The rows are grouped in 4 different ways at once. Each group adds its own fixed numbers to the row, and there is some noise. The rows also spread widely along 14 directions, which tell nothing about the answers.
Known rows, each followed by its group in each grouping:
[ -8 -11   9  -1  -8  -3   5   9  10 -15  -1   1  28   5  24 -11  -2   6
   1  -1   4 -15  -1  18  23  -4  -9   3   7  -4  -5  -2  -1 -33  10 -12] -> E (1) k252 k449
[-11  13  -2  15  -9  -2  15   5  28  23 -14  19  13 -18   4   0  11   1
   5  10 -14   1  -6  11  -2 -14   6  -4  13  -5  12  -2 -15   4 -15  -5] -> A (4) k632 k894
[ -5  -1   5   3  -2  -6  -7   8  11  -1  -8   6  39  -7  -4 -12  -2 -22
  11  -1 -22  10   0  14   1  -2   6   3   0   8  -6  -7   1  -7 -11   4] -> Z (2) k617 k449
[ 17   0  -9  -5  14   5   8 -12   1   6  -4  -4  17  -4   4  11 -15  21
  26 -16   6   1  15  -7 -19  15  10   4   5   8   6  -6   7   7   6  -5] -> A (0) k252 k894
[ -3  14  15  13 -10   7  -8  -1  -1   3   1  -8  21 -25   1 -12 -15 -10
  16   4  -7   8  16   3  -6  -3  21  -4  -2   0   4  -9  12   5   7  -3] -> U (1) k617 k630
[ -7   2   6   3  -7  12  -1  -2  -2  -8 -19   0 -22 -10  -5   6   0 -12
 -20   6  -8  -7  -2  17  15 -10  10 -19  13  -8  -5   9   2  -7   2  -1] -> U (3) k930 k630
[-12   7  25   7   1  -6   8   6   4  -9  -4 -12  -8   6 -18   2   1  -3
   4   2  -2  17  -7  -1  16  -5   0  -2  -7  -1   5  -7  -1   2  -7  18] -> E (3) k930 k894
[-18  13   6  19  14  -7  -3   9 -27  -7  14 -14   2  -3   0  -6 -18   0
 -12   7 -10  -5  12  -2  11  11   4  14   4   3  -7  -1  11   5   7   6] -> Z (2) k632 k630
[ 12   7  -8  -2  16   8   5   2 -17 -10   2  -8  11  14   3   6  -7  14
   4 -16  -6   5  13   1  -4  19   8   3  21   3   6  13  16  14   1  -2] -> U (0) k632 k630
[-14  10 -19  14   0 -15   7   2  -5 -11 -11   0  11  -9  -6  14 -21  -2
   4  -6  -7  -1  20   6 -15  -3   9  13   9 -14  -1  13   5   3  11  13] -> U (4) k252 k449
[ -2  16   3   7   3 -11  14 -13   0  22  -6  -1 -18 -17 -30   8 -11  -9
  -1   9  -7  15  12 -10 -14   6  10  -8   1   8  -1  -4  -1  24  -5   5] -> U (0) k617 k630
[  8   3  -1  -7  11  -2   0   0 -12   3  23  -7  19   0  11  -2   0  17
  18 -13   1   4   0 -13 -16  12   8  16   0   9  14  -2  10   5  -2   4] -> Z (3) k632 k630
[  3  -4   4 -16  -8 -11  11  -2 -19  -6  12 -14  -8   8  -3 -14   0  -9
 -12   3  13   9   3  -1  10   6  -4 -11   4   0  -6   8  10  -3  14  -3] -> Z (2) k617 k630
[  6  -9  12 -13 -25  -5  22  -5   1   5  10   2   6  -5   7 -14  -4   1
  11   5   7  10  11 -10  10  11  -3  -8   7  10   0  -2   8 -14   5 -15] -> Z (1) k617 k449
[-11   6  22  -9  -6  -1  17  -8   6 -11   7  -6 -10  -3   7  22   6  16
   3 -10   4 -11 -17   3   1  -4  -2   4   3  -3  14  -5  -1 -25   2  14] -> U (0) k632 k449
[  9 -16  -2 -15   5   1  -3 -11  -8  13  16   4 -10 -16  11   2   4   7
   9  -2   0  -9  -9 -20  -8  13   1   9 -10  14   1  -6   2  -9  -2  -2] -> Z (2) k252 k630
[  5  11  -9  10  16   5  -9  17  -2  14  -3  10  17   5   4 -19   2  -3
 -14  12 -13   1   3  19   6   3   6 -13  14   2  -6   6  -3  22  -6 -15] -> E (4) k930 k449
[ -1 -10   3  19  16  -2 -14  21  -2  -5 -17  -4  12  -3  -2 -14 -11   4
  16  14  -7   2  10 -18  21  21   1   7 -20   6  -6 -12  -7   4   2  -1] -> U (2) k632 k449
[  2   0 -19  -7   0   6  -1   5  -4  -4  -8   8 -16   1   4   8  14  -7
 -18  -3 -11  -4 -12  16  -7  -5   3 -12  16 -12   4  25  -1   2  -3   5] -> E (4) k617 k449
[-10  -6  11  13   2  -2   0   3 -13   1   0  -5 -17 -10   4 -11 -16   1
  -9  21   1 -10  12 -11  28  16  -3  -4  -5   6 -15  -5   1  -7  10 -12] -> Z (0) k252 k449
[-12   1  14   8  -3   1   2   4   7 -21 -12 -12  -4   3 -10  19   1   1
   8 -14  -2   3 -11   6   1 -14   5   4  -6 -13   8  -2  -2  -5   1  28] -> Z (1) k930 k630
[-13   0  17  13  25  -9  -8  12   2   6  -5  -7 -26   6 -23   2  12  -2
  -7   9  -7   5 -24  -9  13   0  -8   0 -26   6   0  -8 -17  15 -14  23] -> A (1) k632 k630
[ -6   0   0  -1  26 -23 -10   5  -2   2  -2  -8  13   6 -23  -7  -2 -11
 -10   4   2  -1  -7  12  -2  -5  -2   1 -16   5 -15  -8 -11   7   2  11] -> Z (3) k930 k630
[  2  -3  -2 -16   1 -20   6   2   8   3  -8  12  30  -1  -6  -6  10 -15
   6  -1  -5   1  -1   1   7  10   1   3  -3  18  -2  -7 -10 -15  -9 -13] -> Z (3) k930 k630
[-10  14  29  12 -16  11   6  10  -3 -25  -3 -15   8  -6  12   1  -7   6
  18  -3  -1   9   7  -1  17   2  11   2   2  -7  17  -4  14 -13   8   5] -> E (4) k632 k449
[ 21 -12  -5 -13  16  13  -6   5  -8  -7   0  -7  14  13  14 -10  -2  16
   5  -8   7  -4   4   8   0  12   1  -9   7   3  -5   5   9  -1  10  -9] -> U (4) k632 k449
[-10   7  -6   4 -13  -4  12  -4  -6   8  -4   8 -21 -15 -10   5  -6 -15
 -16  13 -15   6   8   1   0   2   4 -10  17  -2  -5  15   4   4  -3  -1] -> E (0) k617 k449
[-15  -3   9  -5 -16  -3   5  -8   1   2  -3   6 -19 -20  -8   4   1 -21
 -18   9  -9  -7  -5  12   7 -14   3 -10   6   1 -11   3   1 -16  -1   4] -> U (1) k930 k630
[ 10 -11 -10  -3  23  -4 -14  14  -9   5  -8   5  -5   7  -6  -6   5   2
   1   7  -3  -1  -6 -14   6  21  -3  -4 -18  11  -3   0 -12  14  -5  -3] -> A (1) k930 k449
[-21  19   3  22   1 -18   6   8  -2   8  12  -1   6 -13   2  -3  -5   6
   5   8  -5   1   5  -9  -1  -5   5  19  -4  -6  11   1  -3  10  -2   9] -> U (3) k252 k630
[ -2  24  -1   1  -1  -3   1  -6  -9  -1  -3 -16  14 -15  -8  -4 -16 -11
  -5  -1   8   6  12  20 -15  -7  18 -16   6 -12   2  -1   8   9  21  -2] -> E (2) k617 k894
[  5 -32 -15   4   9   0  -5  10   9  11   6   6 -14   4  16  -5  15  22
   6   6   1 -11 -17 -15   0  -4 -16  12  -9  -5  -2   9 -14  -1  -5  10] -> A (4) k617 k630
[ -8 -14  14  19  13   6 -10  12   0  -6   9  -6  19   7  10 -14 -17   9
   7   2 -12  -4   3   8  16   0  -5  11  -1   4 -16  -7   8  -4  -2   8] -> Z (1) k252 k449
[  1  15   5  -2  21  -4   1  -4 -21   7   9  -6  -3  -3 -13   1 -15  -2
  -7   1 -11   5   7  -1  -6  19   8  -2   3  19  -5  -6  10  14  -2   1] -> A (2) k632 k449

New rows, each followed by its group in each grouping:
[  0  18  11   2  10 -11  -5  10 -16 -11   1 -21  13   9  -8 -16  -1  -8
  -2   4  10  10   8   1  12  10   7  -9  -9  -2   4   0   3  12  13  -4] -> U (0) k617 k630
[  8 -10  -8 -10   0   7  -2  10  -6  -5  -6   8 -15   4   7   4  15   4
  -1  -1  -5   0 -13 -12  10  14  -1  -5   0   1   8  10  -4  -1  -6   0] -> E (2) k930 k449
[ -1  11   8   1 -12   2   6  -4  -9  -1  -8  -3  -5 -17  -1  -4  -6 -12
  -3   9  -3   0  15  -4  13  14  11 -12   8   5   1   1   6  -5   6 -17] -> U (0) k617 k630
[  5  -3 -11   6  24  13  -6  -3  -1  21  -4   9 -16  -1 -15   7  -3  -1
 -16   0 -27   0 -10  14 -16   0   3 -10  13   6 -14   5  -1  24 -18  12] -> Z (2) k617 k449
[ -5  -1  -4  -3  21 -15   5  -2  -6  -2 -13   4  -2   6 -23  11 -12 -10
 -13   3 -14  -6   8   4   7  16  -4   1   4  17 -20  -2  -5  -2  -5   3] -> U (0) k930 k449
[-10  16  10   2  10  -1   1  -1   0   6  -1  -2  -9  -9  -6   5   2  -2
 -18   6  -4  -9 -11  18  -2  -7   5 -11   2   0  -1  -5  -6  -2   1   2] -> E (4) k632 k449
[  0 -11 -25  -9  10 -27  10  -5   3   8   1   4  24   9 -15  -3 -12  -7
  -4  -4   1   5   6  17 -20  -9  -8   4   7  -4 -19   8   0   7   6  10] -> Z (2) k252 k449
[ -5   4  20  -3  -2  -5   5   0 -13 -19   2 -19   4   4 -11  -8 -14 -10
   1   1   3  14  12   8   9   0   4  -8   1   1  -9   0  18  -6  14   9] -> U (4) k632 k449
[ -5   3   2   2   4  -7   0  10   6 -15 -26  -3  -1   1 -14  10   5  -9
   4   0  -3   6  -5   2   6   3   3  -5 -10  -5   6   2  -9  -4   1  10] -> E (4) k632 k449
[  4 -10 -12   7  15   0  -1   2   2  12   9  -3   7   4   0  -2 -12  18
   3  -4  -1  -2  -2   7 -22  -7  -3   4   2  -7  -8   2  -2  16   4  15] -> Z (1) k617 k449
[  0 -17 -13   3  -2   5 -15  12   7 -13 -16   5  16 -14  27   1   9   8
  17  -2   2 -21  -5  -6   4   3   4  13 -10  -9   8   0 -12 -24   8  -4] -> Z (4) k632 k630
[  8  -7   9  -4  24  -1  -7   2  -6   4  12  -5  11   1   2  -2  -6  11
  17  -5  -7  -1  -2 -11  -4  18  -2  13 -14  23  -4 -14   1  -4  -5   5] -> A (4) k617 k449
[  0   8   9   5  18   8  10 -15  -7  11  -1  -9 -24  -4 -26  15 -15   0
 -12  -4 -13  10   6  11 -13  -2   7  -8  14   9 -11  -2  13  17  -5  15] -> E (4) k632 k630
[  8  -8 -11  -5 -10   2   7 -12  -7 -10 -10 -11  -1 -11   1  10 -17   3
  13  -8  11   1  19  -6 -13   3   9  -3   6  -8   0   7  11  -5  21   1] -> A (0) k617 k630
[ -4  -9 -17  13  22   9 -17   9  -1  -3 -25  -1 -18   1  -3   7   0   0
 -26   6  -5 -22 -11  21   5 -12   2 -13   2 -16 -15   8 -14   8   8   8] -> A (2) k930 k630
[-13 -13   9   3 -13  -7   0   9   1 -27  -6 -10   4   4   1  -4  -3 -11
   5   1  -2   5   1   6  15 -10  -5   4  -4 -11  -6   8   5 -22   9  19] -> U (4) k617 k449
[ 10   1  -1 -16  11  -5  19  -2  16   5   0   9  30  14   1   7   7  12
   7 -16  -8   2  -5  16  -7   6  -5   3  17  14   3  -3  -2  -9 -12  -5] -> E (4) k632 k449
[  0  -3  -1  15   1   3  -7   9  -6  12  -1   5 -12 -12  -4  -8  -6   1
  13  16 -11  13   9 -26   3  12   8   0  -8   3   1   2   1  23  -8   5] -> U (0) k930 k449
[  1 -13   9  -1   9   0 -15   1   4   0 -16  -2  -8 -14 -13  -4   3 -19
  11   7  -6   7  -7  -7   8   3   3  -5 -23   9  -7  -9  -4  -8  -5   7] -> E (4) k252 k894
[ 18 -19 -25 -16   6   3   6 -13  -2  14  -2  13  -1 -11   4  14  -6  13
   6 -10   0 -13   6  -8 -23  12   3   2   8  10  -6   2  -1  -1   3  -8] -> Z (1) k930 k630
[ 10   9  -9 -16   5   4   2   0   1  -8  -8   4  11   8  -6  14  14  -5
   1 -21  -8   5  -9  15 -13  -1  11  -7  12  -2  13  12   3   7  -8   6] -> U (1) k930 k630
[  3   1  -2 -12  17  -7  -2 -15  -6  15  12  -1   7 -19  -1   9  -5   6
   9  -5  -1 -11  -1 -10 -22  14   7  12  -8  18   0 -14  -1  -5   0   0] -> Z (0) k632 k630
[ 13  -9  -8  12  21  13  -7   7  -5  13  -3  -2  -8   4   8 -11  -3  20
  -6  10   0 -10   5  -5   9  14  -1  -8   5   0  -7   4  -5  18   2 -12] -> U (0) k617 k630
[ 10   8   3  -9  20   2   2   1  -2   3  -8   0  -8   6 -14  10  14  -1
  -4  -9 -10   3 -14  -1   1  16   2  -6  -2  13   8  -3  -8   8 -13   0] -> E (2) k617 k630
[-13   9  13   0  17  -6   0 -13  -9   4  15  -9 -11  -7 -22   9  -7 -14
 -15  -5 -19   2  -7  17 -14 -11   2   6   3  11 -14  -2  10   0  -8  27] -> U (4) k617 k630
[  8  -9   6 -14   5  -2   3  -2   7   2  -7   0  -6  -4   1  10  17   9
  15  -4   7  -5 -15 -19   2  15  -1   1 -17  10  14 -10 -13 -11  -4  -1] -> Z (0) k632 k630
[ -8  -2   6  -5  -4  -7 -10   2   4  -5 -20   0 -12 -14  -9  -2   7 -23
 -10  12  -1  -4 -13   9  10  -7   4 -18 -15  -3  -3   0 -12 -14   3   0] -> A (3) k617 k449
[ -1   6  -3  12  11 -11  11   6 -14   6  12  -7   9   5  -5  -6 -13  11
   7   0  -6  11  16 -17   0  20   0  15   3   9   1  -1   5  19   0   3] -> Z (2) k617 k630
[  0  -7   0  -1 -27  -2  13   0   9   2   6   7  17 -11   9  -3  -1   1
  25  -4  -3  16   9 -13  -6  -4   5   9   7  -2  11   3   9  -3  -3   3] -> E (1) k930 k630
[-15   9  12  11   4   4   0   6   6   3  -2   4 -10 -15   9  14  11  11
   0   0 -10 -17 -19  -5   7   3   4   9  -7   1  17  -9 -14  -9 -10   5] -> Z (1) k632 k630
[-12  -2  15  25   5   7  -3  15  -1  -9   1  -6  10   6   1  -6  -4   1
  14   1 -24  14   4  -9  19   6   1  17   4   4   1   0  10   7 -17  16] -> Z (0) k632 k630
[  6  -7 -12   6   0   5  15  -3  -4  -5 -28  -1 -28  -1 -11  18 -11   8
  -4   1   3  -1  18  -7   6   9   4 -11  12  -5  -5  11   0   8  11  -1] -> A (4) k930 k630
[  2  -8 -11  -8   7  -7  19  -8   2  -1   2  -2  -4   6   8  18  -2  24
   1 -14  10 -14  -5   1  -8  -1  -7  10   7  -5   4   4  -4  -8  10   5] -> A (2) k252 k630
[  4 -18  -8   1   0  -4  -8  -4  -5   4  -8  -5 -10 -16  -9  -3 -10  -9
  12   6   0   7   7 -17  -8   4   3   0 -15   2  -9  -2   2   4   8   9] -> A (2) k617 k630
[ -8   6   2  12   8  -8  10   4   3  20  14  -2   0  -5   8 -13  -3  16
 -11  15   5 -10  -1   4   3  -3  -7   0   4  -2  -4  -5 -10   5   6  -7] -> E (4) k617 k894
[  3 -17  11   0   3  16   3  -6  20  12  -2   3   2 -10  12  -2   1  12
   8   1  -3  -9 -10  13   1 -12  -3  -5   6   4  -7 -12  -1 -15  -4   1] -> A (4) k632 k894
[  1  -7 -23  -4  25 -15  -1  -3  -6  26   4  16   6 -11   4  -2  -3   5
 -12  11  -8 -22   4  -6  -5  19  -6  10   4  21 -14  -3 -13  -1  -4 -18] -> A (0) k632 k630
[ -7  10  -9  -2   8  -9  -9  -5 -15   9   3  -3 -28 -23  -1   4   3  -7
 -10  11   8 -10  -8  -9  -9   2   8  -7 -15  -7   6   5  -7   6  10   2] -> A (0) k252 k894
[ -7  -9  -6  -9   3 -18   7  -4  -3 -16  -8  -8  13  12 -18   0  -7 -20
 -15  -7  -3   4   4  25   1 -11  -4  -2  12  -4 -18  12   6 -11   6  11] -> Z (3) k617 k630
[-11   9 -11   2   5  -1  -5   0  -9   9  13  -2 -11 -16  13   0   2   7
 -20   4   6 -20 -15  14 -17 -15   6  -5   3 -18   5   8  -6   4  11   6] -> Z (1) k632 k894
[  6 -14  12   4   4  -1  12 -14   1  21   8  -9  -9  -7 -14  -6 -26  12
   9   8   9   9  18  -9  -6  -1  -1  -5  -3  11 -19 -15   8  13   9   2] -> A (1) k930 k630
[  4  12  -7   3  12   8   1   1  -2  16   0  13 -15  -9   6   8   8  10
  -6   2 -11  -8  -8  -1  -6  10   6  -4   7   5  10   6  -5  11 -10  -8] -> E (4) k252 k449
[  4 -13  -8   4  12  13  -4  -3   2 -16  -5  -3  14   1   0  25 -16  15
  24 -27 -16   0   4   4 -25  -2   8  19   7  -1  -2   1  12  -3  -2  30] -> Z (4) k930 k449
[-11   7  24  19 -12  -1  22   2  15  -4  -8  -2  16  -8  -4  14 -20  16
  27  -6  -8   7  14  -9   6   5   6  12   2   5   8 -19   2  -6  -2   9] -> Z (1) k930 k449
[-10  14  -5   0   3 -25  12   6  -7  -2   3  -4  10   3 -12  -1   2  -7
  -1   1   1  11   5  -3  -4   3   0   8   1  -1   6   7  -2   7   3   6] -> E (4) k632 k630
[ 16 -20   1   0  -9   5  30  -6  10   5 -25  -2 -19   3  -7   3  -9  18
  11   5  15   8  20 -16  15  15  -6 -15   9   2  -6  -1   0   1  11 -14] -> Z (4) k632 k630
[ 13 -12  20  -7   3  20  -9  -2   2  12  14  -4  -7   0   1 -14  10  -2
   6   0 -10  14 -15   1   1  -2   1 -12  -2  11  -1  -4  10   6 -14   4] -> E (1) k617 k630
[ 13  -6  -3  -5   9   9  -9  11   0 -10   1 -10  19   7  24  -9   4  22
  10  -6  16 -12  -5   7  -1   3   1  -5  -5 -10   8   0  -5  -7  18  -9] -> E (4) k617 k449
